The rows come from 4 hidden closed curves, with some noise, and rows from the same curve form a group. Each curve winds through 4 dimensions. The rows are also pushed far along 2 directions, which tell nothing about the answers.
In the rows, zero is written as 128.
Known rows, each followed by its group:
[143 130 145 129 166 137 124 128 130 136 165 118 109 110 116 140 110 110
 137]
A
[133 119 110  91 142 158 132 129 153 148  94 121 131 151 158 122 121 109
 130]
A
[132 130 130 109 163 157 121 147 138 158 113 104 116 123 146 134 118  95
 133]
M
[ 94 113 131 146  92 103 135 123 133  99 110 135 140 133 147 124 127 153
 142]
L
[118 124 147 118 121 143 118 124 100 147 131 161 107 119 115 122 115 117
 136]
L
[159 139 124 137 127 120 132 124 124 119 134 118 142 143 120 123 145 147
 117]
L
[ 65  89  96 151  66  39 146 102 134  60 124 144 197 126 142 132 130 179
 103]
H
[121 134 116 144 109 119 133 118 139 107 131 134 132 143 126 121 144 141
 125]
M
[135 138 125 109 146 169 114 149 145 162 118 122 119 143 119 133 115 109
 140]
L
[111 107 158 162 117 116 113 133  81 131 156 158 142 118  83 133 112 159
 145]
A
[161 149 134  90 194 213 106 160 158 197 126 100  81 136 122 138 106  69
 148]
L
[149 127 137  78 187 183 127 141 154 173 108  94 106 138 163 134 110  85
 145]
A
[124 109 155 137 142 154 118 145  96 157 131 138 139 144 116 127 133 141
 150]
H
[134 141  83  91 135 101 159  92 215  87 120  90 121 132 179 132 111 102
 109]
A
[100 120 153 172  93 126 113 143  91 122 135 155 141 139  95 122 144 170
 150]
M
[136 142  81 101 125 114 152  97 185  99 115 120 126 135 164 122 128 102
 101]
M
[131 136 110  92 156 158 124 141 173 149  99 102 109 127 163 134 109  86
 130]
M
[150 118 152 130 151 165 117 142  93 161 136 137 133 143 104 126 136 137
 140]
H
[132 138 132 116 126 153 120 135 126 146 108 139 108 129 132 121 117 113
 136]
M
[ 99 119 111 144  89 105 120 138 136 110 114 137 155 137 117 133 115 159
 126]
H
[133 124 119 120 108  89 142 102 103 108 129 153 147 120 128 115 140 141
  92]
M
[ 88 112 113 143 109 117 125 139 158 114 113 120 150 141 140 135 119 138
 141]
M
[ 97 107 117 132  98 122 127 133 131 122 106 150 154 146 126 124 118 146
 133]
A
[100 116  53  77  94 113 156 104 218  92  63 115 164 170 197 119 119 126
 108]
A
[ 85  92  86 136  77  38 153  97 129  68 120 140 209 127 147 128 147 175
  80]
M
[ 87 112  85 143  72  72 131 124 164  82 105 134 186 138 129 137 111 168
 108]
H
[106 112 128 139 114 132 119 138 132 127 125 140 141 138 119 134 111 138
 141]
A
[ 93 119  90 104 102 117 136 118 175 114 103 134 146 144 148 128 106 124
 122]
L
[178 132 188 164 144 146 109 147  35 159 169 152 123 121  62 123 150 160
 134]
L
[118 135 136 146 108 120 113 146 116 133 126 135 120 115 107 128 116 138
 129]
H
[144 134 139 104 197 201 116 163 154 180 122  83  93 139 144 138 119  77
 164]
H
[131 119  88 109 141 107 140 115 171 112 135 109 156 135 140 139 121 118
  99]
L
[114 110 144 162  73  65 133 103  56  95 153 185 167 111  91 118 146 185
 101]
H
[123 110  85 108 129  99 150 100 165  96 128 129 162 130 148 133 119 116
  95]
A
[120 118 124 132  89  94 134 104  92 111 141 173 157 127  98 121 136 160
 102]
L
[110 142  95 102 104 126 148 114 180 108  85 113 119 148 181 115 138 120
 127]
H

New rows, each followed by its group:
[139 149 124 119 126 154 131 131 160 128 100 111  97 142 158 119 131 115
 143]
L
[112 113 120 142 102  66 145  93 127  81 151 146 155 117 118 131 121 155
 110]
A
[110 120 128 138 119 134 120 132 132 127 130 146 123 125 116 131 106 121
 142]
M
[129 133 116 123 123 129 130 113 145 116 132 141 117 127 125 127 116 110
 125]
M
[147 130 117 134 157 133 132 140 162 125 129  88 139 139 142 138 130 123
 131]
L
[143 130 162 122 157 190 106 156 100 182 124 138 103 134 109 124 117 110
 158]
A
[121 130 129 128 146 119 128 134 136 128 143 112 117 100 139 139 118 107
 125]
H
[120 135 117 105 139 157 125 141 181 137 103 104 109 147 156 132 103 106
 154]
A
[147 129 110  90 143 130 145 106 144 126 122 125 124 137 149 122 124 110
 111]
A
[131 129 153 141 119 152 112 152  97 150 127 147 126 139  97 125 127 146
 148]
L
[119 125 126 145  79  93 134 101 109  96 137 168 142 132 105 120 129 162
 119]
A
[132 137 131 138 106 115 132 112 121 110 141 148 119 126 113 123 125 141
 125]
A
[148 129 174 149 115 130 120 127  43 146 152 168 119 111  85 117 147 154
 131]
H
[170 134 158  95 186 199 114 146 102 193 122 120  90 128 130 124 123  88
 145]
A
[125 121  83 110 126 109 137 116 165 117 128 123 167 147 126 136 121 128
  99]
L
[151 158 147 125 173 211 110 164 149 178 120  97  71 142 127 129 129  86
 170]
M
[149 132 133 131 119 113 135 114  84 120 142 144 137 121 115 118 158 142
 103]
M
[128 127 136 101 161 157 128 139 169 148 114  89 108 134 161 139 103 105
 153]
A
[132 135 109 114 154 116 136 125 166 121 141  99 120 101 148 141 116  93
 111]
H
[130 127 133 141 127 142 118 150 134 135 118 116 131 144 127 131 129 141
 146]
L
[132 129 101 118 155 122 140 124 163 119 132  89 138 129 158 132 145 111
 113]
M
[ 87 112  63 117  87  56 160 103 181  72  97 101 195 148 183 125 155 157
  84]
M
[149 137 100  91 158 136 140 114 169 131 131 109 120 127 148 134 120  85
 110]
L
[ 94 118 128 164  55  95 129 115 105  92 122 179 153 144 102 113 139 179
 132]
M
[ 99 102 123 164  94 101 122 120  99 109 142 170 165 129  91 130 122 160
 123]
A
[137 134 154 158 118 101 112 135  75 131 158 152 123  88  75 134 118 142
 113]
H
[123 138 109  92 162 161 128 139 211 139 102  78 101 142 176 140  98  85
 155]
A
[168 143 134 101 183 165 125 127 122 163 153 118  95 116 116 135 122  83
 123]
L
[132 129 132 133 123 132 126 117 117 128 141 154 119 120 110 126 118 119
 130]
M
[117 127 138 118 119 131 129 126 145 125 109 118 122 141 146 126 115 138
 148]
A
[148 137 150 153 132 126 102 153  90 150 152 140 124 101  71 141 107 133
 123]
H
[126 108 160 116 150 136 124 136 104 149 130 122 133 125 132 134 112 134
 147]
A
[161 147 113  86 168 157 134 129 151 153 118 106 100 118 155 130 123  77
 115]
M
[109 113 102 114 128  91 140 126 145 114 115 110 163 124 155 132 138 134
 103]
M
[119 141 127 134 121 158 119 148 143 141 106 116 113 149 134 123 140 128
 149]
M
[138 138 171 154 145 181 103 164  91 172 134 129  96 133  98 125 140 130
 164]
M
[153 147 138 120 178 181 104 167 149 176 131  98  96 118 111 146 101  89
 143]
H
[118 100 163 145 134 143 118 140  77 149 137 148 144 140 109 123 141 153
 149]
H
[134 119 127 136 142 152 117 135 119 146 142 144 126 128 102 135 119 108
 131]
A
[110 120 147 125 130 134 123 127 113 134 129 146 110 115 131 128 116 118
 143]
L
[110 116 138 132 132 151 111 147 129 145 119 133 123 124 120 134 106 118
 150]
M
[100 106 121 150  92  94 130 113 118 101 136 163 155 123 111 127 112 145
 121]
M
[ 97  91 130 163 100  64 123 125  86  99 160 157 192 111  89 141 119 177
 106]
H
[117 146  87 119 110 106 127 134 193 108 106 108 132 122 141 136 105 118
 112]
H
[128 136  96 123 100  91 151  99 146  88 124 126 150 137 145 115 156 140
  95]
M
[ 94 115 102 152 103  97 136 123 156  91 125 124 167 141 134 131 136 150
 124]
M
[148 137 139 126 169 145 126 125 147 138 156 110  96 114 123 142 107  96
 139]
A
[130 120 131 144 141 114 132 129 112 122 151 116 146 122 121 129 151 138
 114]
M
[157 140 167 131 175 198  96 178 104 193 139 116  91 121  96 139 111 101
 165]
H
[124 120  91 119 106  93 138 107 144 105 135 139 175 141 111 132 130 151
  87]
L
[118 114 158 160  96  98 130 114  74 105 137 158 133 114 117 120 140 162
 137]
L
[117 119 120 120 130 156 120 140 139 146 111 135 130 146 127 130 116 121
 140]
A
[141 114 205 140 141 136 114 133  38 162 154 150 114 111  96 127 122 156
 156]
A
[142 121 112 119 129 119 138 105 115 118 139 153 141 128 118 123 132 120
 100]
A
[118 122 122 124 124 146 121 142 146 136 105 122 139 155 134 128 125 135
 143]
H
[116 101 192 168 141 123 107 145  39 152 170 155 131  93  80 134 133 148
 144]
H
[172 127 184 112 180 194 108 149  58 199 138 144  95 121 104 124 127 107
 147]
A
[115 119  89 118 139 106 144 116 180 102 128 100 149 129 157 136 130 112
 110]
M
[112 113 121 139 129 111 130 125 132 114 141 131 141 120 121 136 119 128
 124]
M
[143 134  83  53 176 176 141 132 223 151  76  76 112 157 202 130 108  66
 131]
A
[123 114 136 113 157 157 131 136 136 146 115 113 127 151 155 129 137 113
 147]
H
[180 151 172 118 191 169 119 133 111 165 168 113  70 103 110 138 113  89
 146]
A
[133 134 111 141  92  90 129 119 119 107 134 152 151 126 101 127 124 155
  98]
H
